The same things were measured in two ways. Each way mixes the same 10 hidden numbers, adds some noise and spreads widely along 6 directions of its own, which tell nothing about the thing.
Some things both ways: the first way, then the second way.
[  5  20 -15  -6  -3   6   8   1   7   1  -2  21  -4 -14 -40  -9   9]
[-23 -23   3   2 -16   5   6   6 -12  21 -22  11 -22 -12  -6   8   9   3
   1  -6 -16   4  13  -9  26]

[ 14  10  -5  -7 -12 -16  -5   5   5  -8 -14  12 -10   2 -14   2   4]
[ -4 -28   7 -15   7 -11   7  -9  24   7  20  -8  -4  -1  12   0   2  -8
  -1  11 -16  -3  12  -1  -1]

[ -9  -6 -11   3  18 -24  -1   4  -6  -1  26  -8   4  13  19  -6  -3]
[ 17  -2   7   8   9  -3  -2   2   9   1  25   5  -7 -10  11 -11  -4   1
 -15   2  10   8   3   4  -1]

[  2 -12  -7  -2   7  -9   0   5 -15 -12 -12  -1   5  -6   9 -15 -12]
[-20 -12   2 -11   9   1  13  -4   7  16   1   1 -19  -6   3   6   4  -7
  -7  13 -10   5  12   0   8]

[-14   8   4  11  11 -30  14  -4   1  24  -8  -5  28   2   0 -30  -6]
[  9 -16  -2   1   0 -11  17   3   7   0   7 -14   6   6  11 -13  -3   3
  -8  -9  -1   4   0  -9 -11]

[ -3  -2   3   2  -2   1   8  10   0   6 -15   3   1 -19 -12   7   9]
[ 13 -15  -9  17  -6  -7  -2   7  -9  -4   1  -7   3  15   3 -21  -2  10
 -11 -31   5   1   3  -8  -5]

[ -5   4  -8   8   5 -13   2  13   2 -15   1   3 -15  14 -16   2  18]
[-18  -1  -6   2 -19  22  17  -2  -9   4 -25  12  -5  10   3  -5   3  14
  -6 -13   0  15   0   8  -6]

[  7  -7  12   0  -8 -21  14   6 -15 -14  -1  16   0  -1   8   4  -7]
[  3 -13 -10  16  -3  -2   5   5  -2  -7  -1 -15  -8  -2  -4  -2  16   1
 -14  -9  -7   4  10  -9  -7]

[ 11  -3   6   8   2 -19   2  13 -13  -5  15   9  -6  -6  12   1  -4]
[ 14 -10  -3   9   5  -4  -4  -3   6  -6  13  -6   6  -1   5  -6  -7   2
 -10  -4   4   8   2  -2  -3]

[ 10  -5  -5  -7  -1   1   5   4   2  -4 -14   5  -1  10   1  10   8]
[  4 -10 -11  13 -10   1  -5  -2  -1  -4   3   5  -4  10   7 -10  -6  11
  -4 -22  -6   4   2  -1  -8]

[ -1  15 -14   4  10 -11  -3   4 -13 -11  13   5 -19  10 -16   7   7]
[-15  -4  -3  -4   3  13   3 -10   8   9   3   8  -7  14   4  -4   6   2
  -5  -2  -4  12  -2  12  -7]

[  5   0   0  10  -4 -16  -6  20 -24  -3  -6   2  -7  -9  -1   0  -7]
[ -3  -8  -7   2   6   0   6 -10  13  17   1  -8  -4  15   5 -12   4   4
 -12  -5   1   7  -1  -4 -10]

[  5  -3 -12   1   6  -6   5  10  -1  -7  25   8 -21   4   2  18  -1]
[  1  -8  -9   9 -10   1  -8  -9  -6   9  -4  18 -22  -6  -1  -2   2   4
  -8  -1   5   9   3   5   7]

[-18  13  -2   7  14 -20   9  -9  -3   6   5  16 -14  -4  -9 -18  -1]
[ -9 -11  -4   0  -8   4  16  -2 -12   1 -14   8  -6   9   3  -2 -12  10
   0 -15  -5   9   4  -2   6]

[  3   8  -6   8   0 -22  -5   1 -12  -1  12   1 -24  14 -12   5   6]
[-16 -22   2  -6 -10  -9  16   7  -4  -2  -8   4  -8   9  12  -6   0   5
  10 -20 -26  -4   6  -7   1]

[  4   6  -8   6  10 -46  -3   2   1 -10  16   8   6  17   9 -12 -11]
[  1  -2  -3  27 -20  -2   9  13  -8   3 -12  -3  -1  -1   6 -12   4   2
 -13 -22   5   8  -8 -12 -15]

[  3   0 -17  -6   0   2  -7   9   1 -14 -12  -9  -9  -4 -15   7   0]
[  6  -5  -9  17  -4   6 -10  33 -19   1  13   6  -4  -6   5 -11  -6  14
 -11 -31  -3   4   5  -4   9]

[ -1  14  -3   8  25   8  21 -18   3  28  18 -12  14   1 -13 -12  10]
[ 26  -9  -1  12  -4  -5  -6   7  -8  -7  10  -4   5   6  -7  -9   7   9
 -19 -17  13   4  -2  -6   0]

[ -6   1  -3   8  16 -25  -2   1  -4   7  16  -2  -1   9  17   3   0]
[ 22  -5  -5  24 -10  -2 -13  13  -4   1   8  -5  -3   5  -1 -22  11  10
 -27 -26  14  -2   4  -7 -10]

[ 18  -1   1   9   6 -15  11   4 -13   5 -21  -1  13  13   0 -21  -4]
[ 12  -9  -2   3  13  -6   2  -9  21   4  26  -8  -5  -8   8   5 -10   2
 -11   8  -8   8   7 -10  -2]

[ 18  -5   8  19  -3  -7   8  13  -5   6  21 -17  -7  23  -6   5  18]
[ 26 -18   7   4  -8 -14  14   7  14 -12  12 -15  -3 -17   7  -4   7   7
 -19   4  -4  -2  16 -15  -7]

[-17  -2  -2  -3   6  12  12   5  -8   8   9 -12   7 -10  -3   4  12]
[  5 -13  -3   3   6   0   7   1  -4   5   4   0 -11   3   2 -13   4   7
 -10  -7   4   8   8   3   7]

[-16   1  -8  -8   0   3  13  -8 -16  -6  28   3 -12   8   1  11  -8]
[ -5 -15 -12  -1   2  -3   4  13  -9 -15  11   6 -16  -3   7   0   3   6
   5 -11 -25   3  10   4   3]

[ -1  11   5  21  15   5  -8  19 -22   5  12 -15 -29   5   4  13  19]
[ 10 -20   1 -15  -1   0   5   4  15   3  15 -16   4  17   0 -12  15  10
 -24  -9  -4 -10  17  -6 -12]

[ -8   1  -3   0   5  -5  -5   8 -12  -6  15 -12 -15   3   7  15   7]
[-10 -13  -5  11  -1  -3  23  -5  -7  21 -15   1 -26  -5   7 -12  -7   3
  -9  -4   3  10  13  -7  12]

[ 14  -9 -18 -23   9  -8  -5 -11   8 -22  -8 -10   6  29  20  15  -4]
[-13  -5 -10  17 -12  -1   6  -3  -4  10  -6   6 -19   6   8  -9   3  -4
  -6 -12  -1   8  -3   1 -13]

[  0   0  -9  -2  18  -1  -1 -12   2  -1   6   8   1  -5  -2  -6   9]
[ -4  -7   3  15 -14   2   2   3  -9   1 -13   2  -4   8  -1 -11   1   3
 -13 -23   4   0   5  -7  -3]

Other things, the second way, with their names:
(479): [ -3  -3  -1  20   1   5   1  -1   4   3  -3  -6   2   0   7 -11 -10   3
 -12 -16   2   7   5  -6  -4]
(156): [ -1  -3  -6   7   8  -2   3   6  -8  -5   7  -3  -6  21   1 -15   5   2
 -11 -24   0   2   0   0 -10]
(162): [  3 -16  -6   4   5  -1   2   9  11  16  14 -12  -6  -5   4  -8  16   2
 -14   1  -3   8   5  -4  -2]
(517): [  7 -16   2   1 -11 -20  18  -8   9   0   4  -7 -10   7   9 -11  12 -10
 -10   2   4   1  -4  -5 -22]
(815): [ -6 -16   9  10 -10 -17  28   4   4  10  -9 -13 -14   6   6 -10  12  -5
  -8 -13  -7  -2   3 -21 -10]
(641): [ 10 -15 -14   7  -9  -4   8  24  -3   9  11  -4   1   0  13 -10  -3  17
  -4 -22 -10   8  -3 -12  -1]
(752): [  9  -3  -2  12  -3  -3   5  10  -9   5   2   5  -2   1   6  -9 -10  10
  -7 -19   4  10  -5  -9   4]
(442): [  1  -5  -1  15 -12   8   0  10  -1   9  -4  -3 -11   0  -3 -13  15   9
 -26 -16   5   0  13  -5  -6]
(268): [ 15 -13   9  11  -6 -10  12 -13   8  12  -1  -3 -22   4  -3 -17  20   2
 -22   0  15   3   8  -6  -3]
(685): [  3 -10 -17   4   4   4   1   6  -6   2   7   5 -11   3   6 -10  -2  14
  -5 -13  -5  11   5   4   3]
(338): [ 10 -10 -19  15  -1   0   4   3 -17  10  -5   3  -9  -9   1  -7  -8   9
  -7  -7  12  21  -3  -1  12]
(43): [  9  -8   5  14 -11  -9   5   0  -4   3   0   4 -16  -3   2 -13   6  -1
 -17  -8  11   2   5  -4  -3]
(354): [  4  -7  -4  15   3   5  -9   7  -7   7   8  11 -13  -6   4 -11  -3   9
  -7 -14   2  10   5   3  13]
(2): [-23 -17  -5  -2  16  -5   0   5  -7   2  10   4 -10  -3  13   1 -24  -8
  10 -10 -21   2  13   2  17]
(52): [ 10  -3   2  20  -2  -5  12   5   4  -6   5  -8 -10  -5  10 -16  -2   5
 -18 -13   2   2  12  -9 -11]
(10): [ -4  -8   3  17   0   4   7   4  -8  11  -6   8 -21 -17   3  -4  -3   6
  -7  -4   0  12  13  -4  20]
(62): [ -2 -18 -16  -2 -12  -1  15  11 -18  -9  -6  -2   4  14   3  -2  -8  12
   2 -24 -12   7   0  -6  -1]
(584): [ 16 -10  -5  21   1  -1   0  13 -11   1   7  -4  -4  -8  -1  -7  -4   9
 -12 -17   5  10   6 -10  12]
(74): [  4 -10 -10  19 -16  -3   6   9  -9   9  -2  -1 -15   2   0  -6  13   4
 -12 -16   0   7  -2  -9  -7]
(41): [  1  -3  -2  12  -8   0  21  -8  -4   3 -15   1 -12   3   1  -4   3   5
 -10  -5   6  14  -2  -7  -6]
(312): [ -5  -1 -12   2   3   9  13  -4  -8   8 -12   2  -1  26   2 -19   6  12
  -7 -18   9  17 -10   7  -8]
(828): [  3 -15  -4   8  -6  -2  -1  10   2   0   8  -3 -12   5  -2  -5  23   8
  -8 -16 -15   1   5  -6  -4]
(126): [ -5  -7 -11   9  -5   5  13  -1  -2   6  -5   2   1  12  13 -15  -8   9
  -2 -17   0  15  -6   2  -9]
(130): [  0  -9   8   0   1   0   3  -1   9   8   7   1  -6   6   6 -14   7   2
 -14  -6   3   1   6   2  -4]
(124): [ -1 -10   3  20  -4  -5   8   5   1  -4   2  -2 -16  -7   8 -12   8   0
  -8 -11  -6   4  10  -4  -5]
(88): [ -2 -12  -7  10   4  -4   8   5   0   2   6  -9 -11  -9   5  -1  -1  -2
  -9  -3  -7   6  11  -7   1]
(375): [ 27  -1  -1  21  12   3 -10  -6   7   4  20  -7   2   3  -7  -7   9   8
 -20  -5  17  17  -6  -3   0]
(677): [-10 -19 -10  -2  -2   2  11   4  -5   6 -10 -10  -9   7  -3  -7  17   3
 -11  -8  -6   3  11  -2  -1]
(317): [  0  -6   1   6  -8   7   1  -6  -2   2  -8   8  -4   3   0  -7   3   5
 -11  -6   7   9   1   4  -1]
(559): [ 14  -7   3  23   9  -1  -2  -4  -8   2   5   0  -7  -1  -2 -14  -6   3
 -14 -13  16  11   7  -1  12]
(282): [ 27 -10   2  -1  16 -15   0  -1  14 -11  39  -6   2  -5  12  -5 -12  -2
 -11   6   2   6   1  -1  -6]
(121): [  7   6  -9   8   5  14  -1 -24   1   8   1  17  -3  17   5 -15 -12  11
 -10  -4  23  24 -10  19  -6]
(670): [  9 -13  -8  22 -23 -16  21  11  -7  11  -8  -9 -14  -3   7  -6  -4   6
 -12 -21  -3   1   1 -29  -8]
(358): [ -2 -13   6 -23   8  -2  10 -21  22   1   9  -5   7  10   6  -1   0  -8
 -11  18   4   4   3   9 -14]
(333): [  0 -24   0   1  -5 -11  16  19  -3  -2   9 -10 -18   3   4 -10  18   4
  -7 -16 -19  -7  17 -10  -1]
(842): [  4 -11  -5   6  -5  -1  13  -4  -4  -6  -6  -5   0  11   4 -11  -6   8
 -11 -15   2   5   6  -4  -6]
(100): [ -8  -7   3   4 -22   7   7   3  -7   4 -15  11  -9  -4   2  -3   2   6
 -11  -9   1   4   5   0  -1]
(40): [  6  -3  11  25  -8   6 -14  20  -7  -5  11   2  -9 -21  -3  -1  -4   4
 -24 -18  -1  -6  23 -10  11]
(793): [ -8 -21  -4  -6 -20  -6  11  11   9  -2  -3 -13  -6   7   2  -3  27   0
 -13  -8 -19  -9   8  -9 -23]
(841): [  1  -4 -13  11  11  10   1  -8  -2   7   0   1  -1   4   6 -12 -16  11
  -8  -8   8  18   4   5   6]
(640): [ 17 -17   2  10  -3  -7  12   5   4   5   3 -16  -8  -3   0 -17  15   6
 -24  -6   9   1  14 -10  -3]
(161): [  4 -16  14   1   1 -19  20   7   7  -3   2  -6 -10 -17  14 -11   6 -10
  -8   8  -1   0   8  -6  -2]
(741): [ 21  -4  -5  18 -16   0   6   4 -12 -16   2   5   7   1  10  -7 -36  20
 -11 -29   4   5   8 -13  -1]
(767): [  8  -2   1  14   1  12  -7 -11  -6   7  -6  10  -4   8  -5 -17   5   9
 -17 -10  22  14  -1  10   6]
(763): [  0 -10   7  -3   2   0   0  -4   7   5  11  10 -16 -19   6   2  -1  -4
 -11  15   1   5  13   7   9]
(278): [  9 -12  -9  11  -1  -8   8  -4  -2   4   5  -7  -6   7   7 -15  -7   1
 -14 -10   9   6   4  -3  -8]
(835): [ -5 -14  -5   9 -12  -7   7  10  -1   9  -3   4 -10  -8  11  -2  -1   5
   2 -12 -14   6  -1 -11   1]
(612): [ -5 -17  -4  -4   7  -1  -3   2   3   3   5  -1  -7   7   1  -7  11   6
  -3  -9 -13   1   8   0   6]
(394): [-10 -21   4  -8   4   2   6 -11  15  24   4   4 -18  -8   7  -1  -1   3
  -6  10  -8   4  17  -1  16]
(717): [ 16  -8  -6   3  -3  -5   6  -3  -2  -7   6   3  -3   0   5  -9  -3   7
 -11  -3   9  10  -1   3  -5]
(159): [ 12 -11  -5   7  11 -13   6  -7  -7 -19   3  -8  -1  -4   3  -5 -16  -4
  -8  -2   5   5   9  -4   2]
(158): [  0 -30   4   8 -11 -25  11  29  -9  -3   9  -3 -22 -17  13  -4   0   2
   4 -21 -30 -13  19 -23  13]
(595): [ -1 -20   2  -4 -14  -9  19  11  -1   7  -3  -3  -1  -3   9  -2  -3   4
  -3  -8 -10   2   2 -13   1]
(705): [ 14  -9   4   1   5  -3   2  -1  14  -7  18  -8   3   6   6 -12   4   3
 -16  -5   2   2   6   0 -12]
(103): [  1 -11 -12   3  -3  -4  24  -5  -5   9  -2   2 -11   2   9   2 -22  10
   0  -8  -5  14   2 -12   5]
(658): [  2 -19  -6 -10  -3   4   3  15   9   1  11  -9   3   0   6  -9  16  10
 -12  -5 -12   1  11   2  -5]
(725): [ -2 -25  10 -36   5 -10   9  -1  13   6  11   1   0   3   6  -1  14  -4
  -3  17  -7  -1   3   7   4]
(716): [  4   2   7  18  -3  13  -9  -7   2   6  -1   0  -4  -4 -11  -1  11  -3
 -26   0  18  10   5   2   0]
(622): [-12 -11  -3  -2   3   0  11 -14   3  15  -6   9  -2   7  13  -7 -15  -1
   5   0   3  17  -9   6   3]
(733): [ -5 -10   2   0 -10  -2  11  -3   3   8  -6   7  -2   4  12 -10  -5   3
  -3  -7   0   7  -4   0  -5]
(416): [  2 -13 -16   0   2  -9  17  -8  -9  -5   4   5 -11   4  10  -4 -10  -1
   5   0   0  17  -5   8  -2]
(280): [-14  -8  -4  24  -2   3  12  10 -19  13 -18   4 -27 -17   3  -4 -12   5
  -7 -16  -6   7  20 -13  22]
(77): [  0  -2   0  21 -18   6   4  -5  -7   5 -21   7 -11   1  -5  -7   8   9
 -15 -15   9   9   0  -7  -2]
(613): [ -8 -24  -3   9 -23  -1   4  22  -9  -2 -12  -2 -16  -9  -2  -4  28   8
  -6 -18 -22  -5  16  -9   4]
(380): [ -1 -20 -15  -5   4   1  -8   1   1  -1  14  -1  -9   6  -3   3   9   7
  -2  -6 -17   4   9   3   4]
(330): [  7 -11  -3   2  -2  -3  -1  -9   4   4   3   3   0  -5  10  -9 -20   2
 -11   0   9   5   7   0   2]
(856): [  8  -9  -2  24   3  -3  10  11  -4   2   4 -11 -14 -13   1  -7   4   3
 -15 -10  -1   8  12 -12   5]
(25): [ -6 -20  -6  -3   6  -9  27  -4   4   6  -1  -5 -17  -1  17 -16  -4   3
   0   1  -8   9  12   1   2]
(593): [-24 -15   0  -3  -6   5  22   1   4   6 -13   0 -19  -6   9  -1   4   2
  -4   1 -18   4  18  -2   1]
(214): [-12  -5  -6  15  -5   9  -1  11 -13  15   1  15 -21 -17   7  -3  -6   1
  -6  -6  -1  12   7   6  13]
(781): [ -1 -10  -2  -3  -1   0   7  -1  -4   5  -1  -3 -10  -6  -5   5   8  -5
 -16   8   5   7   7  -1   2]
(8): [ 19   0  -4  25  -5  -5   4  -1   0  -9   5  -3  -2   0  10 -16 -16   7
 -17 -18  10   7   3  -8 -12]
(573): [ 10  -1  -7   7  19 -10   9 -44  10   5   9   5 -19   3   6  -5 -27  -9
 -11  18  22  17   3   7  -2]
(228): [  2  -7  -8  -7 -17  14   1  11 -13   4 -11  13   8  15  -4  -9  19  17
  -6 -15   7  16 -16  11  -3]
(469): [ 21  -7  -7  24 -11 -10   3   0  -7   7   3  -3 -10   7  -3 -14   9   3
 -19 -16  19   9  -7  -9  -9]
(472): [ -8  -1  -8  21 -10  -5   9  11  -9  -3  -3   6  -5  -2  19 -10 -15  -1
   2 -21  -6   9  -8  -5 -12]

Some of these things the first way, each followed by its name:
[-22   3  -5   0   8  -7  19   5   2  13  15   4   2  -3 -14   3  17]	(268)
[  9   3  -7  -4  15 -13  18 -13  15  10 -12 -19  18  21  -2   1   3]	(469)
[  5   4  -6  11  12  -4  10   0  -6   8  16 -17  -3  10  -9   0   3]	(282)
[ -1   9   2  -6  -1  -6  18  -1 -10   4  -8  11  -3   3   1   1  -8]	(380)
[  4  -6   2  19  30 -13  16   4 -11   6  15 -14  12   8  19 -15  -4]	(781)
[ -2   3  -2 -12  -4  -4   7 -10   9  -4 -11  10  -5 -19 -28   8  16]	(559)
[ -1 -12  -1   0  -1 -22   6   0   9  -6 -19  12   2   0  -3  -6   2]	(8)
[ -8  15  -2   2  -1 -13   7  -7   8  17  -8 -10  17  16  -9 -14   2]	(658)
[ -3  10  -3   8  11   2  13   7 -14   4   4  -9  -9   7  -3  -9  -1]	(103)
[  0  -4  -7   1   5  -6   5  11 -15  -4   6  -7   7  -1  -8  -2   7]	(815)
[ 17 -13 -11 -17  19   6 -15 -12   3 -27   7  10  -5   6  25   1  10]	(40)
[ -6  20  -8   3  -4 -26   1  12  -5  10  -1  -9   4  12   1 -12 -17]	(641)
[  2  10 -12 -10 -10  15  11   7 -13  -5  13   6  -9   0 -25  16   7]	(828)
[ 17   2   0   7  -8 -16   8   1   2  -8 -28  -3  -1   6 -31   1   6]	(88)
[ -5   1  -4   4   1 -19   6  14   0   2 -16  -7  12   7  -5  -5   6]	(126)
[ 11 -12  -1  -4  24 -11   7  -1   0 -11   2  12  21  -4  19 -14   6]	(716)
[ -7 -11  -5 -12  -4 -13   7   4  -3 -13   8   8   7   4   0   7   7]	(124)
[ -3  -6   1   5  20  -9  25  -3  -1  10   8 -33  15  28  14   5   1]	(416)
[  1 -20 -16 -10  -5 -20   1  13   5 -21 -16  10  17  -7   4 -12 -18]	(472)
[  2 -20  -9   0  -9  -4   0   6   4  -2  19 -13  13  -9 -10  -2   1]	(161)
[-2 -7 -6 -7  9 -5  3 -3  2 -4 15 10  4 -4 13 -6 -1]	(317)
[  1  10 -18  -6  -4   2   1   8  -8   0  27  10   3  -5  -7  -6 -13]	(835)
[ -5   6   5  22  21  -4  25  15 -13  22   6 -14  21  -2 -15 -13  19]	(584)
[ -4  -4  -3   9  14   6   0  13 -19  -6  25 -12  -1  18   7   6  19]	(593)
[-12   9  -6   3  12  -2   3 -13 -14  13  15 -26   2   8  -7   2   1]	(312)
[ 16  -9  -1   6   7 -12  -8   4  -1  -9  -1  -3  -7  -1  12  -4  -3]	(358)
[-12  -8  -7   1  14 -18  22   3  11  10   1  -5  27   6   8 -13  -6]	(517)
[  0   2  -5   6  13 -14   8  -3  -4   2  21  14  -1   5  -4  -8   6]	(77)
[  5  -5  12  30  34 -20   2  16 -14   2  17  -6 -24  24  32  -4  19]	(741)
[ -4  -4 -15  -3  17 -16   4  14   3 -11   3  -6  12  13  11  -1   2]	(214)
[  6  -6   0  -3 -13 -11  10  19  -2 -10   0   8  -1   9  -5  12  10]	(613)
[-6  3  5  3  2 -7 10 -2 -9  5 -2 -4  6 -4 -1 -1 -2]	(677)
[-14  -3   5   8 -14 -24   3  19  -8  -1  -3 -13 -13   6 -13  16  12]	(25)
[ -1   3  -3  13  13   1   4   5 -11   6  19 -10  -4   7 -10   5  19]	(705)
[  8   7  -4   0 -19  -6  -1  -1 -12  -2  -6   8 -22 -10 -35  11   2]	(612)
[ -6   4   4   1  -5  -6  11   2   8  10 -10 -10   9  -1 -17   0  16]	(640)
[ -8  12  -5  12  11 -29  10  -8  -6  20  10  -5  -1  24  -8 -10   2]	(158)
[  4   5  -1  20  11 -17  15  -2   5  15  11 -19  -6  22 -18   2  12]	(717)
